The same things were measured in two ways. Each way mixes the same 11 hidden numbers, adds some noise and spreads widely along 7 directions of its own, which tell nothing about the thing.
Some things both ways: the first way, then the second way.
[ 41   9  -3 -28  17  10 -15  18  28  -1   1   1  -7 -21 -25 -22 -35 -13
 -18  12   3   5  12 -15   4 -19  15]
[ -4 -49  20  35  23  45 -27 -23 -14  27 -26 -23  27 -16   7  28   8  13
  32  -5  17  -1   4  10 -16]

[-56   2 -13  32   9  21  -8 -15 -29 -12 -11  34 -10  15  10  -1  -9  20
   5 -17  16   5  16 -10  13  11 -23]
[  8 -27  17  -5  25   3  42  -3   9 -15  34 -36  29 -32  -8   8  48 -20
 -13 -54  -3  14  17  19  53]

[-64  11  -5  36 -39 -12  -8  -4 -32   1  11  -1   8  24  33   3   9  -3
  22  -5  14 -17 -25 -16   9   8   6]
[ 24   2  -9  41  -5   0 -31   8  12   3  -6 -41 -33  -4 -24 -18  -8   8
  20   3 -10 -15 -21 -27  -1]

[ 13 -12  -9 -27  44  -7 -15 -34  16 -21   7 -16 -12 -13   4 -21 -29  17
 -10 -16 -16  36  11  -3   1 -13 -25]
[ -1  20  14  -8  17  56 -29  13   8 -10   2  24  40  20  17  10 -42   1
  12  -8  12  -3  23 -12 -24]

[ 27  13   9 -23  21  12 -19  14   8  14  -8 -16   0 -18   2 -27 -53  -1
   8  15 -16  -2  17 -30  -7 -12  29]
[-13 -38  20 -38  31  42  11 -43  -5  26   6 -15  15  38  13  37 -25  -3
  -4 -37  63   6  32  46  18]

[  2  26   3  33  50   5  10 -27   1  49  21   8  20  -2   5  26  23  -1
  -8  21  -2   6 -25   3 -17  -8   3]
[-25 -30  40  -8   8  25  21  -8  -2  -7  37   9  21 -18  -2  80  23 -26
  -3 -44   7 -51  45   9  11]

[ 12   2  36 -21 -42   7   5  30  -3  -7 -17  -3  -3 -16 -24 -38  25 -51
 -22   2  -5 -47  -9   8   3  19  36]
[  5  25  18  20  24   5  -8  -7  36 -32 -36  13 -33  -7  -4 -35 -46 -15
  -4   0   3 -26  24   9 -60]

[ 25 -24  -7 -22   1   3   4 -20   4   2 -11  -3 -15  -9   2 -11 -19  11
  -3   7  -8  20  18  -3  -5   4   0]
[ 19  -4 -11   1  29   6 -27 -25  49 -31  -9 -23 -11 -11 -12  -3 -13  22
  17  -1 -12 -17 -20  -6  -6]

[ 30  17  13 -16 -22   7  13  36  21  16  -7 -20   8 -23   1  14 -23  10
  14 -11 -15  -7   5  11  -8 -10   6]
[-24 -22 -24   4   5 -10 -41  -6  11 -33 -35 -18 -22 -10 -20 -11  -6  50
   1  23  14 -28  -7 -34 -21]

[-42  11   1  34  27 -19  -6 -22 -17  19  19  15   5  26   3 -10 -39  25
  26   5  18 -10 -35 -31 -12  -7   0]
[ -4  22  18  -4  -8  19 -13  -2 -42  39   1  45   3   5  21   7  -7 -33
 -24   0  16  -3  41 -24 -13]

[ 12 -33 -14 -24 -25   5   3  13 -30   7 -18  12 -16 -10   1  10 -12  35
  40 -31   7  17  31  31  12 -15   4]
[-36  39  -9  -3   8  -8  20 -25 -28  -7 -18  43  11 -31  10  11  18  17
 -35  15   6  -8 -17 -31   2]

[-26  28  -2  11 -30  -3  14  35 -17 -14 -28  26   0  -3 -14  32  15 -13
  19  -5  10 -42 -26  26   7  -3  28]
[  3 -46 -12  38   4  18 -19   8  -3  39 -13 -62   5  -5  -7 -42 -14  27
  -3  -5  26  12   2  -5   8]

[-19  61  10  18  34 -11 -16   4  16  -3  19 -16   7   6  14 -18   2 -14
 -26  -2 -11 -29 -31 -29   4  -7   9]
[-28  17  13   7  -9   7  11  35 -41  29  16   8  26  -8  14  -6  -4 -27
 -40  20  18  25  33 -29  -8]

[-27 -10  37 -11 -25  -3   3  47 -31 -14 -16  -4 -11  -1 -39 -10  23  -1
  37 -24  -6 -38 -13  35   3 -10 -10]
[ 11 -19   6  24  15   3 -17  30  22 -17 -18 -23  19 -30 -15 -26  -6  18
 -10  12 -34  26  -8  -7 -12]

[  1  20   8  18   0   4   3 -28  -3  17  33  -8  15   0  18 -45   6 -20
 -27 -11   7 -11 -17 -15  -4  14  24]
[-15  59  13 -27  -2   8  32 -12 -20   4  -1  55 -19  27  19   9 -24 -35
 -33 -19  37 -29  31 -11  -9]

[-26 -52 -20   7  26  16  -4 -63 -24 -16  -8   4 -14   6  36  -3  32   5
   6   0  -7  28  41   2   0  21  31]
[-21  31  10 -23  11  32  -4 -24 -10  -4   8  21  -9  22   2  -1 -57  -1
   2 -12  52 -28  14  11 -15]

[-10   7  27   8 -40  22  16  27 -17   1   7 -14  -5 -11 -19 -20  35 -16
   9 -29  14 -29  -3  20   7  -6  19]
[-12 -34 -13 -46   4  13  32 -22 -17  13  -4 -27  22  24  -1  13   4  37
 -16 -31  44  22 -22  19  56]

[-23  20  28  10 -12  -4  -3  -9   4 -10  32 -29 -11 -13 -17 -52  10 -22
 -22 -10   1 -15 -37 -12   3  -6 -11]
[ 15   4  -9 -19  -3   8  12   7  18 -38 -15  12  23  -6   9  12  22  16
  10  -6 -27  -1 -22 -20   9]

[-23 -22 -31   7  38  -5  -6 -29  10 -39 -28  12  -9  32  14  41 -25  22
  15  23  -2  25  21 -27  -7  11 -25]
[-19   8  19 -21  10  18  -3 -14 -16 -30   5  43  22 -25  13  24  13  -7
   4 -21   6 -29  35 -15 -11]

[ 11 -26  -9   2 -57 -11  14  13 -11  14 -15  17   6   4  -4  43  11   6
  10   1  31   9  10  12  15   6 -23]
[  8  -1   6   8   0   1 -47 -17  -7 -21  12   3 -48  12 -24  -2  -9 -10
  25  -7  12 -41  19 -13  -4]

[-10  25   0  -3  52   7  -8  -2  -4 -62 -13 -11  -7  27 -21 -20  35 -27
 -22  -7 -15 -24  -5  -5   2   3 -17]
[ 16  17  17 -30  14  10  13  16  19 -14  59 -18  19  14   1  22  -8 -19
 -21 -49   8   7  60   0  50]

[-30  -7  -8  15  68   1  10 -36 -10 -34  15   6 -16  37  -7 -44  -7  34
  14 -26  -7 -14  -4  -2 -21   8   8]
[ 17  31  13 -20  26   5 -14   2   6  24  45 -11   3  24   5  -4 -31  -6
 -36 -35  11  16  69  -6  33]

[-54  35 -31  34  -1 -24   6 -13  -9 -18  -9   7  -3  39  33  47 -10  26
  19   1   1  -8 -34 -16   1  -1 -24]
[ -4  24   0 -32 -12  10   6   4 -33  19  46  14   6  22  13  21   9 -17
 -14 -33  21 -28  42 -36  33]

[ 15 -13  22  19 -26 -15  42 -20  32  28  31   8 -14 -18 -25   3  44  -4
 -33  -6  29 -16 -24  18   0  13   9]
[ -4 -32  12 -12  52  25  -1 -31  42 -50  -9  -4  27 -13  -2  12   8  19
  17 -18 -16  -8  -2  26 -13]

[ 26 -30   0 -25  36  -9 -29  -2 -18  16 -10  -3  34 -17  10  14 -30  17
  33   0 -17  36  30   8  -6  -8   6]
[-28  -8   6 -11 -23  21 -13  15 -41  16   8  22  -1  29 -13 -11 -34  -4
 -23  14  42   6   2  -5  12]

[-18 -32 -20  17 -22   4  24 -24 -33 -16   6  15 -13  22   0  -8  50  11
   4 -18  15   2   8  31   0  21  -2]
[ 13  30   8 -13  32   8   9 -24  31 -25   6  -2 -11  20  -8   6 -15   6
   2 -33  -2 -17   2  10  11]

[ 26  19  -6 -34 -17  -4 -14  22  32 -21 -15 -17  -3 -19  10 -22 -35 -18
 -30  23 -38  -3  -2 -18  -6  13   3]
[ 25  -7 -16  -9  -1 -12 -12  -6  26 -41   8 -29 -40  21 -17 -22  -3   8
  29 -13 -10 -28  -4 -13   1]

[-14  31  -1  11  84   9 -28   0  20  -2  17  25   0 -12 -23 -13  -9  -2
 -27  10  -9   6 -14  -6   0 -23 -14]
[ 23 -26  -3   6   8  10 -41   8  12 -24  23 -50  14 -18  -5  -5  12  10
  38  -6 -10  10  15 -22   9]

[ 25   9  24 -29   6  27 -19  55   7   9  -6  -2  25 -20   1 -25  -7 -16
  -6 -10 -34 -15  20  19  -9   4  23]
[-42 -13  12  12  -7 -11 -12  -3 -37 -25   0   7 -42   1 -30   4   6   9
   5  -7  28 -57  26 -19 -18]

[ -7   3   2  -1  -5 -41 -17 -30  36  14  14 -23  19  -4  57  11 -48   4
  -3  13 -11   6 -19 -41  -8  11  24]
[ -9  30  -8 -12  -8   3 -17  -9  -3 -32  16  38 -29   9  -1  -2 -12  -8
   6  -4   7 -60  14 -32 -15]

Other things, the second way, with their names:
<136>: [ 46  -5   6  -7  17  -2  22   6  40  -9  28 -43  11  -4  -9   3  13  -9
  -7 -37 -31  25  -5  14  47]
<101>: [ 39  11  -1 -37  22   9  20 -10  48 -22  45 -41   4  19  -5  -3 -21  -5
   6 -42  -2   9   0  21  36]
<718>: [  8  18  38  13  16  26  14  12 -10  33  21 -12   0  18   7  -9 -44 -41
  -9 -23  14   9  50  21 -24]
<456>: [  4 -49   9  27  32  11 -22  -9  13  -9   1 -51  24 -45 -18  10  33  14
  21  -7 -22   6 -15   2   5]
<116>: [-25  -4 -16 -65 -13   6  19 -29 -36  -3  31  18  11  27  12  34  15  18
  -9 -23  43 -12   9  -9  52]
<795>: [  1  25   7 -42  16   3  -4  -9  19 -51  20  32  -6  20   3  27  -2 -11
  -8 -19   3 -19  33 -15   7]
<570>: [ -6  31 -17 -39 -11 -18 -29   3 -16 -10  41   0 -27   4   9 -23 -26  -9
 -15   5  24 -21  60 -47  -6]
<31>: [ 23   2  13  28  25 -22   0   0  26 -30  28 -48  -9 -56 -18 -16  21 -11
   0 -19 -31   1  22  -3   9]
<19>: [ -5  -3 -11 -39 -19  15   5  -7 -45  22  24   7  15  28  12   7   0   5
  -9  -6  28  19  -1 -12  43]
<762>: [  4  38 -20  -2 -17   1  -8   7 -23   0  18  10 -11   6  -5 -29  -1  -8
 -10  -7  19  -9  -6 -48  32]
<313>: [ 16   2  -2 -40 -22   6  24  23 -30  23  37 -29   5  16  -5  -5  -3 -20
 -13 -31  17  16  -3  -9  44]
<334>: [ 25   8   8  -4  19  39 -27   5  37   2  11 -30  -1  34   2 -13 -65  -4
  16 -16  23   0  27   8 -15]
<150>: [ -4   8  -4 -41  14  -5  15 -27  -3 -31  40  -6 -12  -9   4  -1  12 -20
   6 -17  11 -25  15  -9   1]
<470>: [-12 -34 -29  24  -3 -17 -44 -25 -13  -4 -16 -27 -25 -36 -23 -19  15  43
   9  35  -5 -19 -36 -30  -9]
<222>: [ 26  33 -26 -56  -8   2 -33 -33  -7   5  35  19 -21  27  11  15  -1  -2
   2 -21   8 -39  19 -47  32]
<48>: [-22 -14  -9 -11 -10  19 -30 -11 -58   7  14 -10   1  18   2  -7   9  15
  36   5  39  -8   5 -33  -3]
<28>: [  2   6 -22 -53  11   1  29 -25  12 -58   4  15  20 -14   3  11  40  16
   9 -25  -7 -17 -36 -16  30]
<127>: [-24   1   9 -49   7  -7  29 -37 -17 -21  -4  32 -12  10   6  63  30  -4
  -9 -25  19 -38  19  -9   9]
<614>: [ 12  22  -7 -46  23   5  14 -21  56 -70  19  14  12  15   4  44  10  14
   7 -29 -10 -19   0  -3  34]
<678>: [-10 -20  17  57   0  17 -27  19 -18  20  -2   6   9 -25  -5  -6  13  -6
 -10  10 -11 -16  21 -25 -14]
<265>: [ 21   3   7   7   7 -15   2  14  19  -3  51 -62 -14 -25 -24  -9  -9  -9
  -5 -21  -9  -2  22  -4  25]
<605>: [ 21 -19  11  64  20  -1 -20   5  32 -21 -47 -34  -2 -44 -14  -8   6  18
  15  23 -34  21 -24   3 -27]
<760>: [  7  33 -11 -25   3   1 -14  -4  19 -41  20  12 -15   6   6 -38 -39 -12
  -7   3  19  -3  25 -14  -7]
<331>: [-13 -32  13 -14  28  26  22 -17   5  -3   9 -19  34 -22   3  38  26   3
   3 -41  13 -19  15   8  14]
<363>: [-20   7   9 -22   8  18  31 -10 -13 -14  20  -5  22  10   5  37  10  14
   4 -34  27 -10   8   1  32]
<727>: [-24 -25  -8  43 -23 -18 -42  22 -40   4  16   6 -12 -25 -25  10  43  10
 -13  33 -17 -16   2 -55  21]
<20>: [ 13  25  21 -26  32  24  49   4  23  -3  28 -27  37   3  19 -13 -21 -20
 -18 -54  20  25  43  23  20]
<564>: [ -2   7  25  43  11  14 -18  16  15  -7  16  -5  -4  -6 -15  28  -3 -12
   1 -11  -7 -29  30 -14  -2]
<250>: [ -1 -15  -9  23  35   5 -53 -25  39 -36 -25 -20 -23 -15 -25  -3  -8  31
  19   7   1 -35  -3 -20 -24]
<493>: [ 23   9  15  -4  46  34 -20 -35  55 -24  13 -19  -4  12 -13  37 -26  -2
  31 -38   3 -32   0  18   5]
<746>: [-12 -14 -15 -63  -5   1  17  -8 -41   9  37 -12  13  24   0  -5   8  -2
 -19  -9  27  28  -8  -4  45]
<590>: [  5 -27   4 -44  -4   6  20  -2  -8   6  58 -21   9  -2 -10  20   8 -24
 -20 -32  15  -9  13   8  51]
<595>: [ 26 -27  16  13  18  35  -4  -4  28  -6   9 -17  15  -9  -5  -2   4 -12
  20 -43 -13 -34   3   9   4]
<749>: [-13  11   7 -27   1  20  47   2 -35  24 -14  22  24  21  25 -12 -14 -14
 -25   1  21  34 -10  11 -11]
<549>: [-12   5 -12 -52  14  11  22 -25 -10  -2 -26   8   2  21   6 -16 -25  18
 -14 -11  28   1 -23   8 -10]
<433>: [  6  19 -30 -55  -3   5 -19  -9   9 -18  -5  -5 -25  43  -1 -37 -59  24
  -5   5  32  -3  -4 -13 -10]
<517>: [-16   5  -1   0  15  14  -8   4   7 -11 -18  -3   2  -7 -12  -8 -26  13
 -11  15  11  -5 -16  -9 -27]
<349>: [ 27  20  17   4  30 -11  34 -18  38 -40  27 -27 -16 -12 -14   4  19 -17
   9 -54 -20 -24  11  18  25]
<237>: [-44 -19  29   0  43  40  -7 -27 -18   1 -17  14  22  11   2  27 -14   6
   2  -5  38  -3  17  20 -26]
<523>: [  8   3   1 -18  12 -12  30 -22  12 -31  15   7  14  -9   8  25  36   5
 -12 -16 -16  17   1   9  40]
<104>: [-37 -28  12 -54  22  -1  25 -46 -18 -47  32  29   1  19  -1  62  46   3
   8 -34  20 -43  33   9  26]
<733>: [-22 -12  28  19  34  51 -26  -9  -7 -17   8   7  37  -9   6  20  -3   3
  36  -8   1 -23  21  -3 -38]
<437>: [  2 -17  17  61  19  -1 -49  14  33 -33   2   0 -22 -11 -27  -4  -2   5
   0  11 -26 -23  26 -11 -10]
<518>: [ 13  14   3 -40  26  23   0 -22  27 -23   5   7   2  29   5   3 -30   0
  -1 -20  15   3  10  15   7]
<72>: [ 11  -8   7  25  29   7 -38  -2  13  22   0 -51  -8 -14 -15 -31 -45   1
 -14  19  14  38  15   7 -14]
<178>: [ -4  13  13  20  24  33 -24  15  -2   0  15 -12  13   1   6 -47 -41 -14
   3 -11  23   2  47 -12 -28]
<535>: [ 11  -3 -38  -7   3 -36 -29 -33  24 -46   3  -5 -40 -26 -18 -33  20  25
  -7  17 -19 -27 -17 -31  15]
<208>: [ -7   2   0 -25  -4  -8  19 -14  -4 -34  13   1 -10  17  -8  30  22  25
  13 -34   5 -35   6  -8  31]
<274>: [-15  -4  26 -19 -11  14  15  12 -23  -3  37  21  11   1   1  37   7 -25
 -15 -29  15 -17  40  -3  27]
<108>: [ -8  39  -8  -3  -1  15 -27  14 -10   0 -29  17 -11  17  -2 -32 -59  12
 -11  22  25   1   0 -29 -38]
<536>: [ -4  -1 -10 -18 -37  21  -4  23 -43   1  -2   2   6  12   6 -17 -13   0
  23   3  27 -12 -13 -33 -11]
<410>: [-15   9   9 -30  11 -11  23 -31   0 -29  35  16 -22  -6 -12  34  24 -20
 -18 -41  15 -49  28  -1  31]
<234>: [  6   4 -22 -12   0  -6  -4  -8 -10  22   5 -44 -20   7 -18 -23  -7  17
 -19 -13  34   5 -18 -21  40]
<645>: [ 17  49  13 -16  36   3  12 -14  51 -47   5  11   5 -26   5  19 -12 -10
  -4 -23 -23 -24  13  -5 -15]
<671>: [-34 -37   3  37 -17   4 -25  19 -40   7  -9  -8  -1 -32 -19 -18  -3  17
  -5  30   6 -14  -7 -21 -25]
<134>: [-18   1   1 -58   5  28  44  -8 -35   7   2   8  53   5  31  -1  -1   8
 -14 -21  32  32   2   4  12]
<212>: [  0 -35  29  15  10  38 -17 -11 -33  47  15 -28   2  38  -5  23 -10  -4
  16 -37  42   2  35  19  22]
<251>: [-11  21   2  -6   6  11  -3  11 -30  39  13 -20   6  -2   5 -14 -36  -6
 -19  14  20  15   7 -20 -25]
<662>: [ 25  36  12  24  13  -1 -26   4  39 -40 -18  14 -24 -12  -3 -15 -21 -10
   7  -3 -25 -24  23 -21 -34]
<514>: [  9  28  12   0  -8  14 -32  -1 -20  -1  26  -5 -20   4  -2   4 -24 -17
  30 -15  16 -32  32 -27 -14]
<753>: [ 23 -23  36  60  24  10 -37  28  43 -23  -7 -30  -2 -28 -28  16   4  -9
   7 -13 -31  -6  36  -1  -7]
<340>: [ 26   3  26  18  18  14   4  25  26  -8   1 -16  24 -21  -5  -3  -5 -12
  -8 -20 -26  19  11   4   5]
<177>: [  7 -19   5   0   1   8 -27 -17 -27 -19  18 -10 -24  10 -19 -11  19 -10
  40 -26  11 -32  12 -13   6]
<379>: [ 37   0  -8 -11   6  -2   8  12  38 -22  -7 -34  17 -21   3 -10   8   5
  -5 -11 -23  28 -11 -10  19]
<179>: [ -8 -19 -18 -59  -1  18  17 -16 -21  10   2  16  27  48  12   2   3  23
 -19  -8  27  31 -23   5  46]
<165>: [ 23  -1  -1 -14  28  16   9   4  45  -5  -4 -34  20   3   3 -10 -28   1
 -18  -1   2  43 -10  16  10]
<388>: [ -9  17 -34 -37 -14  11 -34  11 -33   7 -29   5   0   8   0 -63 -48  19
 -10  42  27  25 -41 -42 -30]
<577>: [-10 -15  30  51 -13  16 -20  30 -44  61  -6 -29   4 -12 -10   6 -34  -5
 -14  18  16  28  18   2 -13]
<227>: [  4  31   2   1  19  -3   2   2  22 -36   0  -7 -10 -26   2 -31 -22 -12
  -3  -5  -3 -13  22 -12 -30]
<655>: [  4  24 -10 -34  11  18 -43 -19   3 -14 -19  21 -19  37   7  -2 -44   8
  21  22  12 -10  -4 -22 -44]

Some of these things the first way, each followed by its name:
[ 50  19   6 -46  37 -11 -39  37   1  16   2 -18  20 -40 -21 -17 -43   8
  11  -7 -28  26   4  15   2 -42 -11]
<614>
[ -7  15   1   6  69   0 -21 -31  39  26  38 -17   9  14  53 -37 -41  21
 -12  11 -38   2  -6 -39 -30   6  37]
<251>
[ 27   2 -13  -2 -18 -43  15  -7  26 -17   5 -24  11  14   4  19 -17   5
  -1  11   8   1 -17 -20  -5   8  -4]
<179>
[-32 -18  25 -34  17  18 -21  17 -36 -32 -38  13 -28   6 -20 -35  18 -17
   7  -5 -37 -27   5  22   1   8  -9]
<388>
[ 67   1  -2 -34  29 -12  -7  -7  50  -8  -8   2   8 -35 -13   7  -9 -29
 -52  16  -3  14  16  -6   6   4  10]
<760>
[  5  12  -2  17  54  -8 -15 -12   5  33  11  20  40  14  24  14 -18   4
  -1  22  -7   3  -7 -14 -21   7  21]
<410>
[ -5   5  24 -13 -17 -12 -20  23 -19  14   5  -5   7   7  -6 -14  16 -22
   7  -6   4 -25 -20   4  11 -12   7]
<493>
[ 13 -16 -48  10  -2   0  15 -10  13 -28  -5  -8  10  14  21  38  -3  25
  12  14  -9  35  25   4 -15  11 -12]
<208>
[ -8  12  -9  32   0  -2  10 -17  29   6  32  10   8  16  10  27  42 -19
 -34  11  23   0 -17  -4   5   7  -6]
<514>
[-41  -2  19   0 -38  -7  -7  26 -38   7 -21 -12  -3  12  20  18  16   6
  43 -10 -11 -24  -6   8   8  -1   4]
<517>
[  3   5  -2   9  40   4 -10  -2  18  27  15   9  21   2  24  17  -5  13
   0  10 -14   9   6   0 -15   0  17]
<265>
[ 55   3  -9  -6  20 -12   5  18  21  -4  11   4  14 -10 -43   4  18 -19
 -21  19  13   1  -3  11  -1 -10  11]
<523>
[-30  15  -1  11  36   2 -13  -8 -11 -22  -5  -4  -6   6  -1  -4  16 -11
   8   8  -9 -13  -9  -8   1  -7  21]
<116>
[-32  17 -20   7  -3   3  -9  27 -29 -38 -34  19  15  51  19  26   9 -10
  22   3  -5 -29   1  -3  -2  14   2]
<234>
[-21  11 -29  20  28   5  19 -18   8  12 -19  22 -20   5  16  53 -20  48
  15  12 -12  16   6   2 -11   0 -19]
<570>
[-31  -8 -29  25  47  13  -1 -22 -22   1 -18  47  -1   8   9  32  12  21
  10  19 -12  15  10  20 -11  11   1]
<227>
[  2  -6   6  15  42  32   9  -9 -37  -7  12  16   5   2 -47 -36  30   1
  -4 -23  12  10  10  28  -2  -5 -32]
<753>
[  5  13  -3 -29  10  -1 -23  46  19 -25 -30  -3  -6  -5  -7  20 -32   2
  15  13 -26  -7   6  -4   2 -16  -5]
<134>
[  3 -16  16 -17 -69  12  -5  17  11  18  15 -10  -8 -27  18 -40 -30   6
  -9 -36  12   4  20  -4  17   5   7]
<349>
[ -5   2  18  20 -14 -20  11 -20  14   2  30 -17   4   8  -3 -19  27 -20
 -24   1  23 -21 -24 -21   1  12  13]
<518>
[-16  17  12 -15  27  -2 -17  12 -25 -38 -15  -8 -11  10 -21 -36  14 -18
  -2 -15 -14 -28 -12   3   9  -6  -6]
<727>
[ 25  20   6 -13  37   2 -18  -1  40  34  11  24  -1 -25   6 -12 -14 -11
 -51  25 -22  -1  -7  -8  -3   5  17]
<150>
[-19  13 -14   5  -6  13  10  27 -41 -33 -38  17 -17  14 -42  22  38 -12
  13  14  -3 -14  -9  27   5  -8 -39]
<379>
[ -1  -1 -32  11   5   9   8 -24   5 -53  -3  -7  -7  38   6 -16  12 -12
 -22   9  10  -1  17 -26  -1  23  -3]
<212>
[  9 -21  13 -25 -41  14  12   8   8  -2 -11 -14 -18  -7  10 -27 -16   4
   1  -3 -21 -11  15  -1 -10  19  13]
<549>
[-50  27   3  46  24  18   1  -6 -34  25  18  -1   4  30   8 -19   4  15
  23  19 -10 -17 -21 -21 -20   0   3]
<127>
[-12 -10  -5  14  -6   1   2 -13  -7  38  21   8   0 -12  20 -10 -17  30
  13  -6  -2  13   1   4  -8   3  15]
<718>
[-17 -27  24 -20 -19  15   7  18 -54  21 -33  41 -37 -36 -44 -20   6  11
  28 -17   0 -20  -1  51   8  -8  15]
<535>
[ -4  -4 -28 -36 -15  20 -21  12  -2 -51 -50  -3 -23 -12   9  15 -15 -11
  -7  17 -36  29  30   3  11   1 -39]
<536>
[ 12 -15 -23  13  55   6   3 -24  -4   4  10  23   7  16   1   2  16  21
  -5   3  -2  18  21   9 -11  10   9]
<237>
[-42  -5   6  30  23  -3  -2 -36 -14  10  22   9  -2   6  14 -12  33   0
  -7   3  -2  -2 -17   0  -4  11  14]
<101>
[-13   3  16 -11  30   7  -6 -39   5 -32  -4  13 -14  -3 -13 -52  11 -49
 -52  12 -12 -21 -23  -7  -6  25  11]
<595>
[ 21 -17  -1  12   3  15  15   5  -3  10  16 -13  14  11  -8   7  31   1
  17   3  11   6  16   9  -9  -5  18]
<577>
[-24  -3  34  16   3   7   3  -6 -20  27  40  -7  11  -9  -1 -41  24  -1
  11 -35   4 -15 -20  23  -5  -6  22]
<108>
[ 12  12  11 -26 -12  -3  -3  31  18 -13 -15  30 -16 -29 -21   2   6 -11
 -29 -32   5 -21  -6  34  22  -3  -3]
<178>
